Each cloud of rows lies close to a flat space through zero, with a little noise off it, and is much wider in some directions of that space than in others. After each cloud: how many dimensions does that space have?
In the rows, zero is written as 128.

[[151 117  91 140 127  87 162 116 159 107 127 112 113 121 141 138  90 142
  124 139]
 [113 105 104 123 107 126 146  73 154  82 100 173  97 146 140 104  93 134
  162 113]
 [152 117 129 154 108 147 128  94 122 110 116 148 140 112 157 143 120 117
  150 118]
 [148 120 131 138 144 122 159 136 117 116 131 111 144 132 123 133 128 127
  120 136]
 [111 153  83 113 109  95 104 127 166 163 151 127 100 110 130 119 110 134
  135 123]
 [140 115 117 145 128 133 132 142 120 133 138 118 139 109 111 131 118 135
   99 126]
 [125 140 131 121 125 145  85 147 140 168 137 126 124 116 116 128 156 142
   91 129]
 [145 109 115 112 153  83 181 130 116  90 133 105 111 166 144 131 107 113
  103 122]
 [117 108 147 125 146 140 136 141 120 107 106 122 124 147 108 126 132 146
   96 141]
 [ 93 143 162 109 116 180  93 105 131 141 114 175 131 146 119  95 169 124
  171 120]
 [120 126 112 127 111 150  97 119 169 151 122 148 114 113 106 112 135 161
  102 130]
 [137 132  67 116  99  90 134  75 198 124 131 154  83 129 161 114  97 139
  142 116]
 [117 164 127 107 139  92 106 160 118 163 158  96 120 126 144 145 138 106
  125 127]
 [178 130 100 133 147  68 188 125 136 112 153  90 128 135 161 147 108 113
  122 133]
 [110 125 152 130 130 153 109 148  99 133 122 130 141 123 112 130 136 124
  126 127]
 [132 125 143 115 137 149 116 138 127 145 133 131 130 140 114 118 161 133
   92 125]
 [164 114 127 144 115 161 112 111 147 141 125 144 137 114 128 129 154 146
   91 126]
 [155 111 126 147 121 116 149 103 118  90 112 130 126 127 172 156 104 114
  140 124]
 [104 134 123 115 131 110 127 138 123 128 130 122 114 133 123 123 113 124
  133 125]
 [ 73 125 129 126 101 169  62 126 152 145  97 163 107 108  98 115 125 164
  119 131]
 [127 138 131 124 116 149  97 130 123 157 141 141 131 118 126 120 149 118
  121 110]
 [148 116 181 151 142 191 126 137 114 126 106 134 169 124 101 130 174 149
  117 151]
 [140 128 119 130 118 132 127  94 179 121 107 148 115 130 138 123 135 159
  133 142]
 [113 134 129 123 138  95 144 137 118 108 123 111 119 137 141 142 107 119
  145 135]
 [ 99 144 141 122 116 163  93 123 147 150 117 153 132 120 107 108 150 147
  148 135]]
 -> 8

[[136 122 109 128 122 119 104 143 122 128 124 118 127 126 132 114 118 115
  149 123]
 [110 142 108 127 141 176 179  91 129 152 117 149 102 131 144 128 121 125
  136 130]
 [118 128 139 113 135 130 161 113 130 131 133 131 139 133 124 145 154 131
  107 119]
 [130 138  83 139 140 163 140  87 126 166 107 148  97 123 163 114  91 118
  160 131]
 [152 116 134 137 102  85  32 178 116 108 120 101 147 117 135 111 106 126
  148 126]
 [135 130 141 122 121 117 120 142 125 118 128 118 134 124 126 138 137 129
  122 127]
 [144 126 125 134 121 104  76 161 117 108 132 124 137 118 130 116 104 124
  144 123]
 [126 111 139 119 118 106 117 152 126 119 128 123 145 134 115 127 129 129
  119 127]
 [ 97 133 141 112 145 170 225  78 140 149 125 155 121 139 125 146 159 123
  111 139]
 [127 137 107 130 134 156 152 103 123 148 109 140 100 122 151 127 104 123
  147 134]
 [122 123 137 129 130 117 132 133 129 118 137 122 149 129 111 145 140 129
  111 133]
 [143 124 126 135 114 103  86 152 124 114 120 120 128 122 125 120 127 135
  137 121]
 [132 125 122 129 120 108  97 154 135 115 131 112 136 132 115 121 125 122
  130 126]
 [138 138 102 137 127 135 112 116 136 136 114 132 113 122 145 121 103 122
  158 133]
 [115 137 102 129 143 177 177  97 139 153 110 152 101 133 145 131 123 129
  147 140]
 [122 125 138 132 125 111 117 143 133 117 133 117 137 123 124 127 142 128
  123 127]
 [109 133 109 113 148 155 173  90 137 144 130 133 114 139 132 131 121 120
  133 124]
 [144 135 102 140 131 142 112 126 128 131 118 128 122 127 130 119 109 129
  147 121]
 [126 127 152 128 112  94 133 145 132 130 136 116 147 129 112 132 144 125
  115 128]
 [132 116 146 124 126 111 127 137 124 114 132 116 146 122 119 133 154 140
  109 127]
 [140 129 120 139 117 117  89 140 120 116 124 124 138 125 127 117 126 129
  136 134]
 [108 126 129 119 145 165 187  93 134 148 127 149 115 131 128 134 138 127
  122 130]
 [121 127 129 121 135 147 160 114 132 131 125 135 121 140 134 132 131 131
  119 136]
 [156 122 141 131 107  80  50 179 119 112 135 113 144 117 124 118 117 135
  136 126]
 [112 125 150 120 126 131 157 127 141 123 131 137 131 141 113 140 152 125
  111 130]]
 -> 2

[[124 150 153 151 137 113 142 150 109 119 134 111 125 118 114 131 138 147
  150 136]
 [141 150 111 180 119 129 125 141 110 120 140  99 136 140 129 117 142 105
  112 138]
 [131  73 124 122 117 139 109  90 151 140 145 119 137 153 164 141 140 127
  165 124]
 [130 145 114 119 137 141 121 122 103 129 125 115 119 167 101 119 133  94
  118 124]
 [115 152 155 104 124 124 141 126 118  98 137 104  87 147 121 128 138 111
  127 133]
 [148 115 141 141 125 111 138 143 149 119 152 102  93 127 129 123 125 128
   97 143]
 [129 151 144 154 110 116 142 144 122 101 118 104 124 143 114 129 133 139
  137 137]
 [120 117 149 132 117 119 134 113 145 118 151 114 117 116 137 121 130 138
  146 147]
 [149  92 162 133 128 129 122  73 135 131 126 144 131 138 134 183 119 151
  147 133]
 [111 148  66 140 119 134 135 172  85 138 112 149 174 129 121  90 130 121
   85 120]
 [128  89 129  96 141 145 141 117 165 163 129 151 144 101 119 125 114 132
   99 140]
 [128 152 131  91 147 149  84 115 144 133 120  96 117 161 114 125 142  82
  202  98]
 [136  92 135 147 140 128 150 124 128 148 139 145 137 107 134 146 125 154
   96 143]
 [135 117 141 127 134 117 114 128 136 133 135 135 131 121 118 136 123 149
  158 119]
 [104 158 129 155  82 123 128 111 117  85 137 141 132 130 146 113 136 127
  133 133]
 [132 127 133 143 121 113 139 146 166 112 122 153  79 109 152 125 118 151
  102 124]
 [136 154  77 157 118 131 114 182 125 136  77  99 172 152 130 107 133 126
  154 114]
 [124 143 114 145 113 124 131 129 105 108 155  99 105 156 129 101 139  98
   99 141]
 [131 160 116 112 132 140 115  87 116 126 101 111 127 127 148 138 114  89
  132 136]
 [147 104 157 140  98 114 105  78 176 111 170 140 122  87 159 143 111 131
  128 141]
 [131 161 157 128 151 106 164 181  81 126  96 127 155 113  64 148 120 172
  125 133]
 [118 148 125 134 122 118 120 134 147 121 125 129 113 114 125  97 118 134
  151 130]
 [140 105  80 114 144 149 112 167 130 184  85 142 220 136  93 123 125 137
  145 104]
 [125 194 176 122 156 129 148 142 126  96 138 116  55 106 115 138 139  96
  100 129]
 [138 153  83 122 128 136 136 193 142 145  88 115 165 118 114 100 121 111
   86 125]]
 -> 13

[[142 151 145 119 135  94 106 117 119  79 132 155 136 101 134 123 120 128
  152 139]
 [136 125 175 116 131 126 100 166  92 124 120 162  97 117 150 133 195 162
  132  98]
 [123 168 113 112 122 103  81 114 107  79 121 115 147 115 114  88 170 143
  143 150]
 [118 100 114 132 111 117 122 114 143 146 119 111 137 134 112 109 119 115
  130 150]
 [125 102 145 117 144  99 111 155 122 112 122 127 113  87  98 154 137 118
  135 136]
 [119 122 110 103 138 114 110 158 137 118 127 147 119 131 135 151  55 116
  140 105]
 [112  98 135 104 112 123 128 110 120  99 137 103 134 116 133 145 141 124
  133 120]
 [124 129 131 126 106 164 152  98 128 152 137 121 138 176 166 119 136 138
  112 105]
 [160 132 173  97 128  94 118  68 102  52 138 156 145 111 163 109 125 116
  156 137]
 [157 114 179 127 140  84  71 139  97 105 125 167 144 122  92 103 190 130
  141 150]
 [113 127 124 130  89 133 135 107 136 119 134 107 127 126 155 120 133 146
  131 121]
 [133 142 148 117 100 149 170 116 132 151 143 108 113 139 157 149 108 150
   85  87]
 [140 142 190 117 165 154 130 116  93 167 122 169 133 166 144 128 214 141
  115 113]
 [159 155 153 138 143 111 116 112 115  78 142 171 150 122 139 117 134 128
  152 139]
 [117 106 152  74 121  81 134  98 136 111 116 115 103  76 140 150  66 108
  128 127]
 [137 120 168  94 127 105 116 101 110 131 120 129 129 129 127 118 143 125
  114 127]
 [186 153 136 137 156 123 142  65 129  97 141 166 171 160 134  93  77  90
  137 155]
 [118  79 123 124  85 109 110 160 140 121 140 122 119 131 129 144  79 128
  128 102]
 [119 129 148 139 109 133 134 145 139 168 137 135 126 142 133 143 131 150
  107 105]
 [148 107 163  97 119 119 127 116 102 119 124 111 109 117 125 125 153 131
  101 113]
 [ 79 131 133  88 154 129 120 143 120 166 101 114 104 109 124 154 169 136
  124 123]
 [152 143 171 126 141 130 133  82  92 106 121 126 131 109 130  97 227 137
  129 155]
 [ 94 130  85 117 130 153 139 116 142 156 102 116 113 135 161 112 115 123
  143 134]
 [108 106 152 107 146  67  93 130 142 139 105 159 128  93 108 131 102 105
  158 163]
 [118 129 128 113  92 120 149  94 143 162 108  99  99 109 154 103 105 138
  110 134]]
 -> 11

[[119  91 191  65 140 162  42  93 157 170 149  97 147  84 241  47 127 121
  156 117]
 [122 136 122 131 116 115 158 127 113 138 106 174 137 117  82 152 136 109
  133 124]
 [153 135 129 131 116 147  95  93 100  95 164 104 101 198  97 152  88 166
   97 124]
 [121 138 122 120 123 127 127 130 130 136 129 144 133 121 123 125 131 118
  132 122]
 [125 154  96 141 121 116 161 149 124 121 124 150 131 136  86 151 127 123
  121 123]
 [116 124 141 133 136 140 106 117 119 101 115 100 112 167 129 129 137 133
  113 153]
 [148 115 151 125 128 151  84  91 111 105 153  88 110 177 136 129  98 160
  107 132]
 [130 135 105 147 127 104 175 155 134 137 120 152 133  97 110 144 141 119
  138 123]
 [126 170  71 154 115 100 196 165 118 120 113 176 137 134  49 174 131 113
  119 120]
 [151 128 123 134 109 114 163 114 105 146 127 174 134 116  74 163 108 130
  131 108]
 [130 102 169 120 126 141  89  82 106 122 129 120 106 147 130 128 129 140
  126 139]
 [138 144 118 120 120 141 115 120 120 118 143 124 131 159 111 134 103 137
  113 119]
 [140 124 135 124 126 137 117 115 122 125 136 118 128 143 129 129 111 140
  121 123]
 [119 135 119 137 130 121 145 140 127 125 112 138 130 126 115 136 141 118
  128 134]
 [141 131 131 116 125 138 126 121 124 135 124 129 149 136 121 128 105 129
  122 117]
 [147 107 157 112 127 143 102  99 124 139 141 115 132 127 150 115 106 142
  129 119]
 [142 107 147 109 119 119 139 113 131 174 132 166 145  72 137 120 121 118
  154 103]
 [134 134 109 147 127 113 159 145 128 126 128 137 124 121 110 144 130 131
  128 125]
 [125 168  73 147 129 113 182 181 139 117 112 140 150 134  93 148 127 114
  116 126]
 [105 152  93 141 139 114 160 180 153 124 111 128 139 111 135 121 154 106
  132 136]
 [114 135 115 129 129 113 154 151 141 145 115 154 140  92 129 124 149 107
  144 125]
 [147 125 129 118 124 130 133 125 131 144 136 132 146 117 133 124 106 132
  131 111]
 [128 138 111 129 132 122 147 154 143 136 125 130 145 112 136 122 128 120
  131 121]
 [124 158  77 156 123  97 203 175 132 131 105 169 145 109  75 161 140 108
  130 122]
 [138 134 111 142 124 117 156 139 125 127 130 139 128 126 106 145 123 133
  126 122]]
 -> 6

[[158 109 133 122 159 135 105 113 133 137 127 135 129 136 147 145 116 125
  125 127]
 [152 147 130  90  98 185 102 131 128  84 103 120 138  78 145 116 128 112
  132  94]
 [110 121 134 115 138 136 124 119 111 136 136 134 138 120 151 142 126 132
  122 120]
 [145 145 122 125 106 139 123 142 140 102 109 116 126 109 111 113 133 118
  140 114]
 [143 115 119 124 135 110 140 123 148 138 152 143 111 140 138 146 116 135
  124 159]
 [126 120 126 143 140 109 134 127 128 141 132 130 123 147 117 130 130 131
  128 137]
 [129 104 132 118 158 126 121 111 126 148 144 145 131 137 160 154 116 138
  115 138]
 [144 140 123 127 112 134 127 136 141 113 119 123 123 119 116 117 130 122
  133 126]
 [123 143 144  94 115 187  95 128 102  93  95 109 161  78 151 116 135 114
  131  71]
 [137 122 137 120 137 158 103 116 119 132 117 131 139 127 143 131 129 128
  114 124]
 [142 139 126 128 109 137 124 135 138 113 116 122 125 117 118 114 132 121
  130 127]
 [152 141 134 116 116 168 100 131 126  97  92 115 142 100 126 112 132 109
  132  94]
 [177 116 113 105 132 127 124 125 165 121 146 151 106 125 151 149 111 124
  126 158]
 [132 163 130 125  93 150 120 148 124  87  91 100 140  94 102  96 143 108
  148  85]
 [118 125 136 138 144 129 119 124 113 135 120 119 140 134 126 129 134 127
  130 111]
 [152  79 128 147 182 104 122  94 151 191 165 172 109 198 148 165 108 153
   91 205]
 [ 79 154 123 146  98 100 162 151 115 123 131 109 128 121  92 108 145 134
  144 116]
 [151  95 121 159 167  71 145 116 154 171 163 153 100 190 121 153 114 143
  120 184]
 [110 134 129 124 117 135 130 129 120 127 130 128 131 121 130 123 134 133
  125 129]
 [ 76 144 129 129 112 115 152 144 101 120 134 111 139 110 123 117 139 129
  142 102]
 [122 141 136 113 114 154 117 131 115 107 112 116 142  99 133 118 133 117
  134  95]
 [143 114 132 133 150 127 116 115 129 144 128 135 130 146 135 136 121 130
  118 139]
 [ 73 174 123 143  75 111 165 166 106  99 115  93 137 100  82  89 152 121
  157  91]
 [129 118 136 110 146 151 108 114 115 131 124 131 144 122 156 139 124 127
  120 113]
 [142 141 130 103 116 159 111 136 125  96 108 113 142  89 137 121 129 114
  140  89]]
 -> 5

[[108 116  59  92 140 143 142 181 101  73 133 110  94 102 191 132  38 147
  129 109]
 [136 117  78 125 156  72 154 145 143 129  85 118  14 180 160 125 124 174
  148 149]
 [ 94 122  50  95 115 123 141 182  94  50 152 148  81  64 177 107  56 151
  108 118]
 [149 135 155 166 137 103 117  90 159 171  95 164  90 165  88 132 192 129
  137 147]
 [123 128 145 150 117 113 134 132 130 129 135 131 141 104 126 118 159 141
  122 144]
 [118 132 111  92 152 172 102 136 109  96 148 138 150  87 144 142  89 103
  113 103]
 [106 138 125 110  86 126 102 136 113  82 169 167 153  63 123 107 126 113
  101 122]
 [117 131 122 123 111  66 143 178 143 130 128  73 137 161 133 146 123 124
  138 147]
 [118 136 126 158 116  75 145 166 136 138 123 116 119 125 121 129 138 142
  143 152]
 [ 95 145  86 101 143 122 112 176 104  72 163 158 131  51 132 130  98 104
  101 126]
 [125 122 112  84 144 110 109 142 132 107 126 103 104 141 169 139 105 135
  138 124]
 [134 125 128 102 120 151  69 128 146 102 119 145 117 128 161 171  91 109
  130 107]
 [133 133 156 137 127 148 117 104 134 135 137 148 160 119  98 131 164 103
  108 128]
 [133 140 125 116 121 110  89 125 140 135 114 149 102 146 121 145 111 113
  148 118]
 [127 119 123 168 122 136 152 169 133 134 110 100 138 126 152 156  92 144
  142 133]
 [125 135 145  69 142 167  43 112 129  90 151 151 162  84 156 156 110  91
  120  99]
 [122 122 140  99 116 177 110 147 117 115 145  84 201 115 164 157  62 110
  137  96]
 [135 131 131 164 112 146 142 115 113 161 112 144 121 132 114 111 101 149
  157 117]
 [145 127 125 103 158 145  95  85 139 127 114 164  86 148 125 132 147 117
  120 119]
 [144 113 156 176 136 130 159 110 157 150 108 120 127 157 116 137 194 140
  110 155]
 [118 119  92  96 139 100 124 169 143  83 127 107  92 135 169 153 110 126
  113 137]
 [102 146 130 113  86 132 101 170 110 103 167 122 201  74 126 138  77  95
  128 111]
 [117 130 128 147  75 100 151 157 126 126 139 112 148 127 119 117 116 134
  129 135]
 [113 130  70 103 140  94  89 166 135  68 120 174  36  92 179 143  97 145
  126 133]
 [131 123 140 166  99  92 163 156 142 161 112  80 142 170 125 138 125 144
  152 145]]
 -> 9

[[178 115 128 133 116 104  77 122  81 117 165  93 112 117  67 112 128 140
   94 126]
 [142 135 133 155 209  98 189  81 183 127  76  46 172  58 171  89  89 146
   91 126]
 [171 138  55  95 103 134 137 128  87 120 128 183 140 163  81 149 107 136
  159 125]
 [140 110 140 141 155 148 125 152 102 131 135 149 146 106 113 157 142  96
  101 117]
 [ 85  92 146 149 123 110 106  63 139 118 126 104 128 117 116 177  88 191
  128  88]
 [147 133  83 127 190  85 194  85 171 122 116 120 147 152 124 113  75 165
  114 128]
 [146 110 163 126 106 131 117  98 169 139  83 118 106  85 177 153 143 121
  161 120]
 [ 97 121 157 130 168  98 119 121 184 117 134 133 100 135 182 105 123 124
   96 140]
 [151 123 144 141  93 156  85 192  43 135 190 120 118 145  43 116 177 109
  103 137]
 [ 80 157 119 140 138 122 130 142  97 128 121  52 180 123 131  91 123 110
   57 161]
 [ 89 130 147 150 160 106  83 129 114 112 149  93 144 115 122 121 126  99
   47 135]
 [ 53 160 143 123 121 148 113 136 128 114 128 152 137 119 165 126 128 112
  146 123]
 [104 146 141 111  84 120  59 182  86 113 196 128  77 186 106  73 169 103
   85 169]
 [128 156 100 121 161  70 159  76 190 121 127 136 102 154 143 108 107 144
  148 121]
 [178  87 107 128  86 179 198 109 110 153  91 117 153 107 106 173 101 201
  210 101]
 [157 101  80 101  66 162 192 123 125 155  75 117 149 153 124 154 102 178
  183 146]
 [140  90 194 136 119 156  77 155 125 130 132 106 106  73 154 121 151 115
  105 134]
 [131 109 108 131 168 114 128  92 129 117 114 109 164 106 122 155  77 145
   86 116]
 [156 150 112 138 135 141 142 153  75 130 148 103 156 116  80  99 131 130
  117 128]
 [146 103  99  96 111 129 176  69 208 132  46 161 124 120 209 167  81 165
  197 125]
 [119 166  78  98 122 106 165  98 146 112 128 159 125 174 134 111  93 167
  170 126]
 [148 129 115 105  82 192 168 199  84 141 134 142 142 149 121  98 139 141
  164 155]
 [107  99 158 126 114 163  92 135 127 123 116 155 129  91 169 163 127 122
  134 117]
 [142 113 169 134  75 143  77 119 129 135 138 161  74 105 115 177 174 118
  190  96]
 [ 71 155 115 141 172 122 163 121 131 118 135 117 168 135 133 111 100 144
  116 114]]
 -> 10

[[160 119 108  88 125 137 104  94 199 163 117 137 169 102 123 122 153 128
  121 170]
 [ 92 118 151 125  93 112 132 113 141 108 136 133 138 136 100 135 122 146
  150 161]
 [162 120 119 108 134 102 114 126 147 143 133 143 169 133 111 114 151 117
  127 152]
 [151 120 133 134 150 144 144 172 123 128 139 115 118 107 115  86 152  98
  101 189]
 [140 124 106 143 141  59 114 157 165 137 145 125 152 143 138 102  88 142
  147 156]
 [115 161 127 178 124 153 136 106 114 110 120 118 126 162 105 131  86 162
  158 102]
 [127 113 155 126 159 130 161 112 118 133 122 142 118 131 136 143 105 105
  124  72]
 [123 161 164 118 132 132 130 114  87 133 108 147 124 169 148 108 155 122
   90 121]
 [105 127  83 128 102 132 125 133 118 115  98 153 126 131 133 154 112  96
  111 124]
 [ 86 176 159 159 108 143 115 116 106 152 134 155 115  97 158 149 112 146
  109  73]
 [153 119 142 111 107 125 158 148 199 123 130 167 143  91 109 109 106 104
  149 144]
 [130 142 149  92 115 107 109 149 145 132 129 114 140 154 150 157 144 122
  126 116]
 [145 160  99 111 120  78 119 129 108  81 115 111 124 140 134 113 134 142
  133 124]
 [142 109 152 137  95 132 147 127 114 131 108 104  99  64 119 140 145 107
  123 123]
 [128 118 168  93 107  82 128  92 159 129 111 182 137 144 151 118 101 127
  127  92]
 [132 133 141 127 125 161 126  90 147 124 130 113 143 120 107 137  72 119
  103 134]
 [149 159 135 124 148 125 147 154 141 104  97 160 168 153 104 155 117  62
  106 121]
 [161 103 131 135 153 124  91  98  95 120 126 132 144 189  74 118 118 100
  111 144]
 [127 114 116 175 107 125 118 165 129  99 114  98 100  78 127 119 126 148
  144 158]
 [179 128 149  88 135 108 114 129 127  94 135 112 100 127 104 131 141 125
  126 166]
 [125 143 105 151 158 130 136 145  82 124 108 131 131 131 137 170 133 109
  100 128]
 [120 126 147 127 141 124 105 117 139 112 124 134 150 134 133 125 117 135
  108 134]
 [133 148 181 129 118 121 121 102 174 171 124 141 114 163 118 106 124 136
  155 121]
 [108 157 119 159 140 124 105 117 156 134 135  92 122  97 108  76 121 124
  120 145]
 [118 132 103 151 179 141 129 107 145 144 105 152 101  91 104 116 128  87
   98 167]]
 -> 18
